The rows of a group lie close to one hidden flat surface of 13 dimensions, which passes through zero. Surfaces can cross.
Some rows, each with its group after it:
26 13 15 -1 8 -5 22 6 -19 39 2 -8 -1 27 3 32 20 => z_779
-45 10 11 -11 -20 -22 -4 -38 10 -9 -12 29 18 11 -13 -45 -26 => z_175
22 7 16 3 19 -5 -16 4 36 -29 12 -21 8 8 27 -37 -21 => z_970
14 -17 49 -3 -20 -32 -41 29 35 -14 35 -7 12 -33 21 26 28 => z_779
-26 14 -29 24 19 -16 0 -20 25 3 -27 -11 33 -15 -10 41 32 => z_350
20 -1 62 -29 15 6 15 -19 -9 -20 20 31 -5 31 -30 44 -5 => z_175
-14 -40 1 28 -34 31 -44 -13 -27 35 -21 8 45 -12 -26 -29 23 => z_350
38 -32 27 -1 38 -43 35 29 -31 22 46 19 -19 -4 20 5 -27 => z_375
-36 -3 23 -50 -29 -4 60 -15 5 26 -10 12 -15 -2 8 -24 -7 => z_610
-3 21 -10 -1 1 -9 37 -29 17 -9 3 -30 -36 35 17 -28 -10 => z_175
-16 -28 -18 27 -6 -2 41 -10 21 9 -27 -23 -18 -9 -10 8 9 => z_817
27 2 13 -18 -46 19 22 14 22 -21 -35 -37 4 -29 -7 -9 52 => z_8
-34 -28 10 -11 -31 19 -13 19 -11 -21 -20 -3 3 -17 -4 -22 15 => z_817
-12 -23 6 -4 15 48 2 -17 -26 -10 -30 18 -2 12 4 -12 -4 => z_779
-12 12 -41 31 23 -33 -23 -19 -4 13 -3 12 23 -2 -2 -4 9 => z_175
-6 8 50 -7 -6 -35 5 21 -33 -19 -1 -36 19 16 42 -3 57 => z_817
7 26 -16 -24 -21 -14 -28 -46 -10 18 33 24 -39 46 -13 1 43 => z_303
20 -17 24 3 -25 23 11 14 -25 -14 -8 -2 2 -27 2 -12 -15 => z_175
-24 -14 10 -4 14 -17 31 -10 19 -18 48 -25 4 -39 11 20 -7 => z_8
15 -29 14 -20 -19 15 24 -7 -3 -19 -14 10 -2 -10 -48 -8 21 => z_303
25 27 42 -17 27 -6 24 1 28 -27 -17 -9 -5 33 6 45 12 => z_350
-44 -59 -29 9 -11 54 -40 -22 15 -49 -31 -14 -25 15 -18 -59 31 => z_303
-1 -17 25 -1 34 -45 1 8 16 -10 23 29 17 13 -36 10 -27 => z_8
-34 -5 18 6 -46 -20 25 -20 -25 -20 -25 30 -20 -6 -22 14 -13 => z_779
11 27 -29 33 -20 -36 -5 21 -30 -12 -51 -4 7 7 8 -44 -9 => z_779
-22 21 16 -23 -7 -35 -7 -36 -21 31 -53 70 13 19 8 28 51 => z_610
14 21 -10 -20 -17 28 -16 -5 13 -27 2 26 -16 -38 2 22 -20 => z_8
36 -16 -33 35 21 19 39 -29 -43 26 -3 -2 10 -20 -20 -9 -10 => z_375
42 2 -2 4 -33 45 -9 13 -30 -17 -15 13 -13 -39 28 -35 -35 => z_375
21 2 -21 13 14 -7 36 13 -21 28 7 -8 15 16 -59 -9 -32 => z_610
-6 -16 -20 -3 -12 -19 1 -2 -10 20 -9 18 17 -8 -44 -22 16 => z_610
-79 30 -1 25 -19 -18 2 -33 22 -20 4 1 -14 3 17 44 -49 => z_779
-42 3 4 6 15 -68 -9 8 23 17 36 35 -18 9 -6 63 -24 => z_779
27 -3 15 -4 22 5 13 4 -9 -34 5 3 -20 5 -8 32 -1 => z_175
19 -43 9 11 18 27 22 39 -72 42 7 -12 -26 26 23 -13 -4 => z_817
-27 -3 -43 6 24 22 -53 36 -19 8 -40 10 16 41 -25 -22 9 => z_970
-7 11 -8 -20 12 -14 25 -30 5 27 25 -2 -32 70 -27 -20 -5 => z_175
-13 -2 -54 20 8 -35 9 14 29 70 -6 8 -23 31 -45 25 -5 => z_610
69 30 -6 19 -12 33 -14 9 -43 -61 -14 2 -1 -2 -29 -16 -31 => z_779
-7 -4 31 -5 25 24 -13 12 -20 22 0 8 7 42 4 33 -3 => z_817
5 34 -6 4 -28 -3 -27 32 4 -15 -19 -12 7 5 -17 12 6 => z_8
-14 -2 25 0 -28 -11 -4 2 -26 5 18 2 6 -25 14 39 23 => z_350
25 27 3 4 -33 40 -9 2 -12 15 1 -48 -2 17 15 7 33 => z_817
4 -12 42 -50 5 42 23 5 -48 0 12 -4 40 -10 -10 -17 22 => z_350
-9 13 -18 27 -36 -53 9 26 6 51 31 -50 9 -27 36 -15 3 => z_350
42 26 13 6 -5 -28 -34 -9 9 2 7 18 9 3 -4 40 34 => z_779
4 -5 -32 5 3 -5 7 1 14 61 -53 18 -9 7 13 3 33 => z_8
-2 8 -33 15 -41 9 13 -4 9 34 -36 7 -31 -21 8 20 2 => z_817
8 -12 9 -3 -12 20 8 -20 12 -10 -42 36 -10 -15 16 -31 -35 => z_350
-7 40 -30 30 -15 -15 -17 -20 9 9 -9 -12 1 -10 39 4 -2 => z_8
-3 -6 -10 -9 9 -27 -1 38 24 33 8 9 5 -3 -15 3 -12 => z_175
-29 12 -8 -21 14 38 -14 -24 44 -8 -10 -27 35 18 -7 -31 10 => z_779
61 -44 44 34 1 8 14 15 -1 -8 -19 -6 17 18 -57 -9 -18 => z_970
46 -7 -29 5 -3 -2 -3 -3 3 -11 4 19 2 -22 -45 -40 -21 => z_817
-7 4 7 10 -23 10 -30 -35 3 -27 19 -7 -19 -16 38 16 23 => z_303
-16 26 -4 -4 -18 -9 14 19 -8 16 3 -4 2 -9 12 6 -30 => z_970
13 11 -5 6 -14 -16 17 -14 17 27 -9 -4 11 -27 19 -4 7 => z_350
-23 -11 -25 0 -25 -6 31 -18 26 -3 -24 -1 -45 -7 11 -22 -5 => z_610
48 5 -3 12 13 14 -23 23 -32 -34 15 7 -16 -6 23 -24 -36 => z_610
-11 13 -2 -10 -18 15 -44 36 -7 -4 -49 20 16 6 16 -47 -18 => z_8
-22 -26 49 10 35 6 -3 -12 15 -2 -34 -11 40 28 27 -7 17 => z_303
13 -6 32 -12 -8 14 -33 32 -17 3 -9 18 -5 29 4 -3 -1 => z_970
18 5 8 25 31 -27 27 10 15 3 -1 -14 -1 13 9 18 -20 => z_779
4 26 -17 13 11 16 -48 8 -11 33 12 -15 21 0 51 11 19 => z_175
24 -13 -9 -2 -9 13 32 -9 -39 0 -2 -25 -3 -20 3 -14 44 => z_375
32 10 16 3 17 -5 -17 -22 17 11 29 4 12 37 -19 -9 -12 => z_817
80 8 -45 -15 -23 45 -23 39 27 19 -31 -10 -15 -8 -25 -37 20 => z_375
-17 -18 -13 25 -10 -30 28 -31 15 -28 -19 -24 15 7 -52 -37 13 => z_375
5 -19 11 -15 18 27 11 5 17 -19 25 -23 4 -9 -6 -8 -4 => z_8
46 18 -35 32 -17 25 9 -38 19 -3 -7 -20 -9 -14 -20 -4 -7 => z_8
27 0 12 12 -29 1 16 -1 1 21 -5 9 -13 -22 -1 25 -13 => z_175
-37 5 13 -11 16 -5 -8 8 -6 16 -12 11 1 37 15 11 1 => z_610
-16 -26 12 6 11 66 -22 -10 9 1 -3 9 -12 28 -18 29 -21 => z_175
11 -7 -8 -31 7 -4 -3 11 13 -41 -1 23 -10 -4 -48 -13 2 => z_779
-37 -59 -11 4 35 19 -9 -3 -48 -18 2 22 -19 2 12 -8 12 => z_375
-17 -3 -16 -13 12 28 -19 -7 -34 -3 53 9 -13 -21 32 -12 -29 => z_303
-21 14 -9 -10 10 -5 5 -22 -40 -52 -1 18 -5 0 -5 -4 -2 => z_303
10 -2 -13 25 23 1 22 12 -18 -66 -28 -14 -9 -3 5 -39 -39 => z_175
2 4 -37 -2 7 29 -55 -4 3 15 -2 16 -4 24 -2 -36 -1 => z_350
-33 -34 25 -5 36 -8 -28 -8 -1 4 61 31 13 1 3 7 -38 => z_303
-17 -4 43 -12 19 -5 5 -12 20 -24 -53 41 27 -9 9 31 4 => z_817
-24 17 -18 5 14 24 15 -21 24 4 30 -32 31 -25 -12 22 -21 => z_375
-30 9 -35 6 10 22 -8 10 11 23 2 -22 -7 -1 14 27 5 => z_375
21 -10 -2 7 -24 17 0 -26 -11 -27 1 -11 -23 -19 19 -19 26 => z_610
-23 -2 -6 -32 -4 -18 -6 3 -37 49 -16 92 -14 4 -22 37 -1 => z_970
12 -13 -15 31 8 6 -46 29 46 -4 0 -27 -23 42 -19 15 8 => z_303
17 -15 41 -21 -4 63 -8 4 4 1 -6 5 3 -13 16 36 11 => z_817
46 -24 -5 43 41 -65 -21 7 10 42 70 -18 10 28 -11 -19 -2 => z_610
1 37 34 13 2 -35 44 4 54 16 -59 -7 18 1 37 35 -18 => z_817
3 -16 9 56 -14 39 -23 -23 44 -27 13 -78 15 -35 41 22 23 => z_303
-14 10 34 2 17 -25 36 -15 -12 -13 -43 8 12 25 4 27 15 => z_350
-29 9 30 -4 -57 26 -17 3 -4 -9 6 -33 -15 11 34 -23 -6 => z_970
39 18 -1 -10 17 8 -13 25 28 -13 5 -31 -11 22 5 10 26 => z_970
-19 -16 18 2 32 6 -30 -25 11 6 16 21 3 55 -11 -14 -25 => z_970
-4 35 71 -14 -12 -17 -29 23 -6 14 -19 -21 45 32 73 -21 21 => z_350
5 -7 9 -15 41 6 -22 32 20 -12 36 -20 2 15 7 15 6 => z_350
9 22 -6 28 -2 9 -38 -44 -17 16 24 9 11 15 2 16 -3 => z_8
11 -2 33 -10 15 5 27 28 -21 -1 5 -23 3 23 -3 28 16 => z_375
43 46 -10 0 -28 -5 3 -8 4 -5 -6 -12 -21 44 -14 -54 -27 => z_350
8 39 -7 22 -4 -26 55 7 -4 -10 -47 -43 22 -6 1 17 18 => z_970
4 7 -5 -28 -1 -30 31 -25 17 4 43 -14 -14 28 -39 -22 14 => z_175
-34 28 23 0 20 -20 -15 -13 0 -6 -4 -8 13 41 57 -16 -7 => z_970
2 -18 15 -32 21 -4 -23 23 -8 -5 -10 23 9 28 -9 -34 20 => z_375
-19 -9 -14 -28 -7 -19 -12 -3 23 5 -9 3 -33 16 25 -29 49 => z_303
15 8 26 26 -13 9 -15 10 -3 -2 -31 -4 14 33 -7 -23 -31 => z_970
-45 8 5 -21 21 -1 -25 2 -21 26 -5 49 17 35 -3 -8 -30 => z_970
-15 35 -38 0 7 -32 4 21 15 19 34 -13 2 2 3 -28 -55 => z_817
7 21 -13 -32 3 35 -25 40 -45 -18 41 13 -31 -13 29 7 -34 => z_779
27 26 35 -49 -18 15 -14 14 -13 5 4 15 7 41 -50 20 31 => z_175
21 61 -22 7 -56 -14 -48 -33 -6 15 -18 19 -8 16 4 -3 30 => z_817
-52 4 -13 -8 -4 21 -4 11 22 -11 11 -32 6 1 -19 16 -1 => z_375
-20 20 15 6 -13 45 -15 -2 31 -22 -31 -23 22 4 8 -2 -26 => z_610
18 18 -4 1 22 4 -34 27 -41 -22 -11 25 -2 5 23 13 -7 => z_610
-19 6 17 -8 -44 -9 32 -23 -25 -13 -42 12 0 -18 -7 11 29 => z_8
13 9 6 17 18 -4 -4 5 7 13 -29 -6 31 31 3 -34 -17 => z_375
5 -13 2 -27 21 -53 0 49 24 16 14 34 8 -13 -8 -20 -26 => z_610
-31 -8 -12 7 -24 -19 3 18 19 -14 -43 -4 18 -30 -12 -14 6 => z_8
6 -73 -43 28 45 -42 -35 12 58 4 -1 20 -46 34 -38 -19 19 => z_375
26 13 25 -31 33 23 4 15 -3 -18 14 4 -2 27 -15 26 -7 => z_779
0 9 50 28 -14 5 -53 -25 13 -12 -13 8 17 37 7 27 7 => z_303
-2 6 -11 -10 -18 -2 -44 14 14 -1 32 22 -10 -45 8 43 8 => z_8
-3 19 -13 11 7 -7 34 27 3 -2 -9 -43 11 12 -16 -6 -16 => z_610
20 1 3 -4 -2 10 25 1 -22 -14 -6 9 -3 -18 -13 6 -16 => z_303
-26 2 -38 34 -10 29 -19 -27 -6 -15 -11 -25 -11 -22 33 8 16 => z_303
-24 36 -8 17 -42 -16 -2 -35 38 13 -38 -13 -34 64 -10 -3 0 => z_970
6 7 -67 -5 41 2 18 -8 22 34 19 -1 1 -1 -41 8 -2 => z_350

New rows, each followed by its group:
25 45 10 -8 6 -6 -2 -42 16 0 47 -9 -15 17 30 20 -2 => z_175
-57 1 12 -43 24 -23 -16 41 13 -3 -21 13 11 18 33 -10 16 => z_175
-8 -23 25 -9 12 -5 10 -14 14 24 8 10 0 -8 27 14 15 => z_779
19 5 -56 17 -2 -29 17 29 46 20 -46 1 -25 -22 8 -16 -8 => z_8
-6 -26 4 1 7 21 6 17 21 -49 26 -39 4 -32 -5 -15 -14 => z_610
9 6 23 -40 5 9 33 20 12 3 -30 -7 -6 3 32 -6 25 => z_8
19 -62 -9 -19 19 -13 29 4 32 6 -1 5 -32 -47 28 -3 55 => z_779
20 18 47 15 -24 45 1 -40 0 19 20 -34 29 25 -27 50 15 => z_779
-6 9 -16 -4 51 -11 -14 30 -34 46 5 3 10 64 13 -25 -6 => z_175
-16 -32 2 10 3 -13 -15 4 -30 9 28 17 9 -8 -22 3 -1 => z_350
2 -11 24 21 -7 40 24 -3 -16 -19 25 -30 -3 -15 10 4 -55 => z_779
7 -13 -2 8 28 13 32 -2 -29 4 59 -36 14 -9 -39 56 14 => z_610
-51 -11 16 9 14 -46 76 -7 -2 -27 3 -62 0 0 33 -13 15 => z_8
0 16 -33 4 28 8 12 -10 0 50 43 -14 -12 1 29 19 -18 => z_779
6 -11 -44 29 -21 -28 42 -12 -25 14 42 -38 -22 -25 -4 -43 -14 => z_610
-22 -20 22 -14 28 -1 51 16 -48 -46 -9 -18 -1 36 -25 -33 -8 => z_350
-15 -2 -17 -24 -19 -7 -5 3 23 -29 35 -16 -8 -44 8 -30 3 => z_175
-15 -17 -30 38 37 -10 -27 19 20 -55 5 -7 -10 -23 8 17 -24 => z_610
-6 40 38 -23 -41 -34 -11 16 28 -2 9 -11 -11 8 26 27 14 => z_375
-16 29 -16 -23 -1 7 -3 -10 -65 -18 31 23 7 -5 -45 51 20 => z_303
-14 -3 -16 7 -6 15 -41 24 -8 29 22 7 59 -19 -56 -2 -19 => z_610
32 -1 -30 65 21 -23 -26 -7 2 20 19 -1 0 -4 -2 27 -20 => z_779
-12 8 -41 25 6 15 -2 -46 -19 2 -28 0 -36 4 42 27 42 => z_303
-3 22 -27 0 -38 19 18 -18 -6 26 -11 -11 -21 -36 23 44 37 => z_8
3 4 75 -32 -1 67 -13 -31 22 -20 -25 19 28 20 6 16 -12 => z_610
17 -9 6 16 19 -48 -5 -40 -33 1 8 34 -4 7 20 -3 24 => z_610
-17 -14 40 -14 -19 20 -14 1 31 32 22 24 8 -11 7 11 -46 => z_175
-29 26 -13 -13 -32 -11 -35 -50 6 21 2 36 6 -16 20 4 25 => z_779
-15 -4 -17 -23 9 -32 27 10 59 0 10 -21 -13 14 -40 4 25 => z_175
-65 -4 -28 35 17 -48 8 -3 24 8 -20 -25 22 25 -16 -13 0 => z_610
-20 -8 -41 14 40 -2 -20 -9 33 -50 -12 -16 -40 21 28 -14 12 => z_8
-2 -2 -9 -28 -18 41 9 22 16 4 -11 9 -17 -18 -24 23 -8 => z_610
37 4 35 11 53 -36 8 -17 -34 20 38 44 18 22 -12 38 -27 => z_175
9 10 4 -22 15 -15 -18 -20 -21 -19 4 27 -4 3 46 -46 9 => z_350
34 -26 32 0 3 -15 -14 -16 18 -12 -14 5 56 0 -47 -43 32 => z_610
-2 13 -1 -3 -14 -3 26 30 14 -6 -39 -14 14 8 -59 32 10 => z_8
-14 -32 -27 45 -23 -36 22 25 -2 53 0 -45 22 -22 -13 -28 8 => z_8
6 36 -6 -18 4 -1 -28 -14 -22 2 15 20 6 29 -17 8 11 => z_350
21 -2 -4 -6 18 25 16 -1 20 10 20 -31 0 18 -33 25 18 => z_779
-21 1 -67 -5 25 14 -30 -12 17 -22 11 5 -10 -38 21 -13 10 => z_350
2 -12 -16 -20 -21 31 -2 32 -4 -4 25 -50 -6 -14 11 -54 12 => z_175
21 -19 -11 -18 -5 3 -6 25 -28 -4 74 -34 -22 -7 3 -39 12 => z_350
6 -40 -2 9 -6 36 33 12 26 13 21 -19 -46 -4 -7 -2 -48 => z_175
12 -26 -11 75 34 24 -13 8 6 11 -14 -47 12 22 4 20 -8 => z_779
8 -34 20 5 2 15 28 8 19 -30 15 -55 -9 21 -36 -10 16 => z_970
42 6 -30 18 6 -6 8 -35 0 47 8 -2 30 -11 -4 -50 -3 => z_779
8 -12 -6 -2 -29 33 20 -2 -42 13 38 -41 -32 -7 1 32 44 => z_8
22 40 39 -8 -1 21 -25 -5 58 11 30 -18 27 19 3 23 -32 => z_175
24 49 -4 -31 -1 12 -6 14 -15 -22 4 -10 -42 30 34 7 12 => z_175
-5 12 -16 -24 -9 17 -22 -2 -29 -26 5 25 -29 2 4 0 5 => z_175
-9 9 -27 1 -19 -33 -12 1 1 -14 16 12 -24 -57 54 3 3 => z_610
20 8 -18 -7 12 -25 7 14 4 -1 26 -17 6 -2 -20 -10 14 => z_175
-26 -84 7 29 28 59 -1 29 -18 -5 36 -14 -31 -18 6 30 -43 => z_779
19 -33 -13 45 20 34 -2 4 -37 8 44 -50 19 -39 10 35 24 => z_970
-9 -34 31 -39 -27 22 -17 -1 6 6 11 7 -17 5 19 -51 19 => z_610
-39 -5 -8 -19 -20 -27 24 -26 -3 1 -4 30 29 -61 -20 8 16 => z_610
-37 -25 11 -1 5 -40 -2 17 20 32 24 8 8 16 -33 20 -3 => z_779
20 -27 -8 9 -24 8 53 -8 19 -4 -11 -20 -20 -49 5 -22 -6 => z_350
12 -49 5 -12 -2 -32 45 29 -65 18 13 30 -16 -19 -21 -30 -5 => z_175
-54 -7 -53 19 31 -14 56 -5 -21 38 -29 4 -36 13 21 17 -19 => z_8
-10 -17 -26 38 13 -1 -8 0 -12 -31 -52 16 -26 12 -9 17 3 => z_779
8 2 -15 16 0 -4 -19 -14 1 13 1 15 39 -23 -47 31 17 => z_610
-12 -15 36 4 -13 2 -7 -26 -6 6 -45 26 6 19 24 -19 14 => z_817
12 -12 9 11 4 -52 34 -41 -15 -31 13 38 -13 -39 12 -11 -23 => z_375
20 42 11 -16 29 -32 -13 9 60 24 40 -19 9 1 18 93 47 => z_8
20 -39 2 12 17 12 -37 -17 15 -14 -25 23 17 23 -36 -43 13 => z_970
13 -10 -49 19 -7 12 -2 21 27 0 37 -39 -12 -39 -15 -14 -18 => z_970
21 39 1 -25 -32 2 11 -8 -11 3 32 -30 19 -5 -21 -9 23 => z_303
3 -2 11 8 -22 -44 -25 21 -4 -8 -15 17 10 -10 1 -17 9 => z_779
5 1 9 12 -13 -37 -38 -3 0 -2 47 -22 -6 45 -42 18 46 => z_817
-66 -20 -21 1 -12 -33 -29 -13 19 24 15 25 28 11 -77 6 9 => z_303
5 14 26 -40 -43 -40 -40 -4 19 -18 2 45 -9 -9 14 -38 14 => z_375
-27 -13 -20 7 -68 7 -48 -7 -2 3 16 -4 12 -19 -59 -12 23 => z_779
-7 0 -30 19 7 -59 -16 4 18 21 -12 27 -13 -3 22 -17 -6 => z_970
6 -35 25 -24 -35 -23 6 36 17 -3 2 -5 -34 8 -12 -20 28 => z_970
-6 14 -2 -7 -6 8 -2 5 -42 -1 16 -2 -13 -6 31 11 10 => z_610
-3 28 10 14 -3 -10 26 6 -22 0 -61 -4 3 49 18 -53 -35 => z_175
34 27 -4 9 1 -16 -58 -25 1 -11 9 46 2 -12 9 30 11 => z_779
10 5 7 22 26 34 -20 -57 -16 -4 -14 17 56 -3 -5 -11 -4 => z_970
9 -20 -19 28 1 -20 4 -54 -6 30 3 34 26 -11 -69 15 14 => z_610
-3 -25 4 6 11 -4 -32 -3 19 -25 4 18 10 -21 -3 -14 -4 => z_610
18 19 12 15 1 -2 5 -60 1 -5 -6 -5 9 4 50 -38 1 => z_8
-54 18 8 17 0 6 -9 -11 -27 -16 26 -5 35 5 -41 40 -39 => z_8
-30 15 -3 -21 -34 -13 4 0 36 -3 12 -17 -17 4 8 -35 -17 => z_970
3 -36 -14 8 11 -15 1 19 -14 -43 33 -23 -63 14 20 -33 -1 => z_350
-6 6 35 4 -8 74 -53 31 -64 -34 -11 4 -9 32 13 42 -9 => z_779
-35 7 6 -6 -8 12 -22 -49 -13 -26 7 6 10 -3 23 -21 12 => z_175
18 15 20 -34 13 10 -2 -41 24 -6 5 25 5 15 -5 6 17 => z_970
8 3 -19 20 -27 -10 29 -38 9 -21 4 2 -34 -33 -13 27 -3 => z_779
-33 -28 -65 40 39 12 11 -73 -11 15 1 -4 19 -25 -4 -5 23 => z_375
3 -1 -20 -26 -2 -7 -5 5 -4 38 7 23 -29 19 -3 -3 19 => z_303
8 -8 -18 -1 37 -5 1 -12 18 8 4 10 10 -4 -8 6 9 => z_350
15 -32 11 -24 8 -26 21 -10 2 26 9 31 -13 11 -30 -2 29 => z_610
16 30 -26 47 -48 -29 -25 -10 -15 -7 -17 -9 -10 15 -48 33 29 => z_8
30 -40 30 -19 -53 -2 22 -6 23 28 -58 28 17 -39 -16 -49 35 => z_817
15 -4 25 -31 -2 21 -17 -7 3 0 25 6 44 -38 11 -35 4 => z_970
-14 -11 -9 18 -8 0 -23 16 -40 -13 -18 13 -7 42 -45 -10 -6 => z_8
23 -15 24 19 -24 5 -16 -10 -16 -17 -3 -10 -27 28 -10 15 34 => z_350
4 0 -20 -2 3 4 -25 39 -51 21 -19 18 -14 39 -23 14 25 => z_779
-14 -5 9 21 -4 9 -75 5 1 3 -9 -3 -3 34 21 32 47 => z_350
35 48 -11 7 9 39 41 -38 -37 -22 -67 -8 -13 23 34 -7 7 => z_779
10 31 -5 19 -35 -20 7 12 30 22 -26 -4 -11 -1 16 -3 -34 => z_817
-17 15 -7 -3 17 14 15 -25 39 -36 -71 30 -11 -14 30 11 -20 => z_350
-19 -53 8 15 46 -27 10 -19 3 -41 -38 7 8 36 -23 -37 33 => z_970
-25 34 54 -8 -5 -45 -27 2 -31 -15 -7 54 22 24 24 0 -40 => z_350
49 10 -8 8 -4 20 -23 -4 10 10 4 29 -14 -12 -5 21 -21 => z_610
12 -2 -28 13 -7 -19 6 -16 16 39 -6 33 -56 21 14 -10 -33 => z_610
-10 8 12 -3 9 -30 27 3 -8 2 1 -25 23 19 21 -69 -17 => z_175
-5 5 -31 50 -22 10 -8 -2 -41 22 -10 -14 -24 8 2 38 5 => z_779
-33 -12 3 16 -6 -10 -5 -16 25 1 -4 8 13 -30 21 -8 -23 => z_175
-11 -10 26 3 -15 29 -14 7 11 7 -15 -5 23 -5 5 2 -7 => z_175
-36 1 -26 -5 5 -6 -2 -77 27 15 27 4 -19 41 -38 12 31 => z_175
2 -24 -26 41 -5 -35 5 -3 -36 42 -4 25 -21 -24 11 50 29 => z_970
52 6 -17 -18 -3 -20 -1 -18 -6 -13 11 48 -19 -24 -29 3 12 => z_779
-34 -2 22 -48 -9 -15 0 41 45 20 -8 14 20 -9 2 -23 -19 => z_610
43 -11 -6 1 4 31 -24 17 -19 -12 -21 -4 -22 -4 20 26 57 => z_779
58 -21 -38 26 45 11 -60 39 -21 -6 -12 39 16 -38 13 -5 -2 => z_970
-25 -13 -20 39 4 -12 -18 26 -27 44 25 -15 -23 23 12 37 -4 => z_970
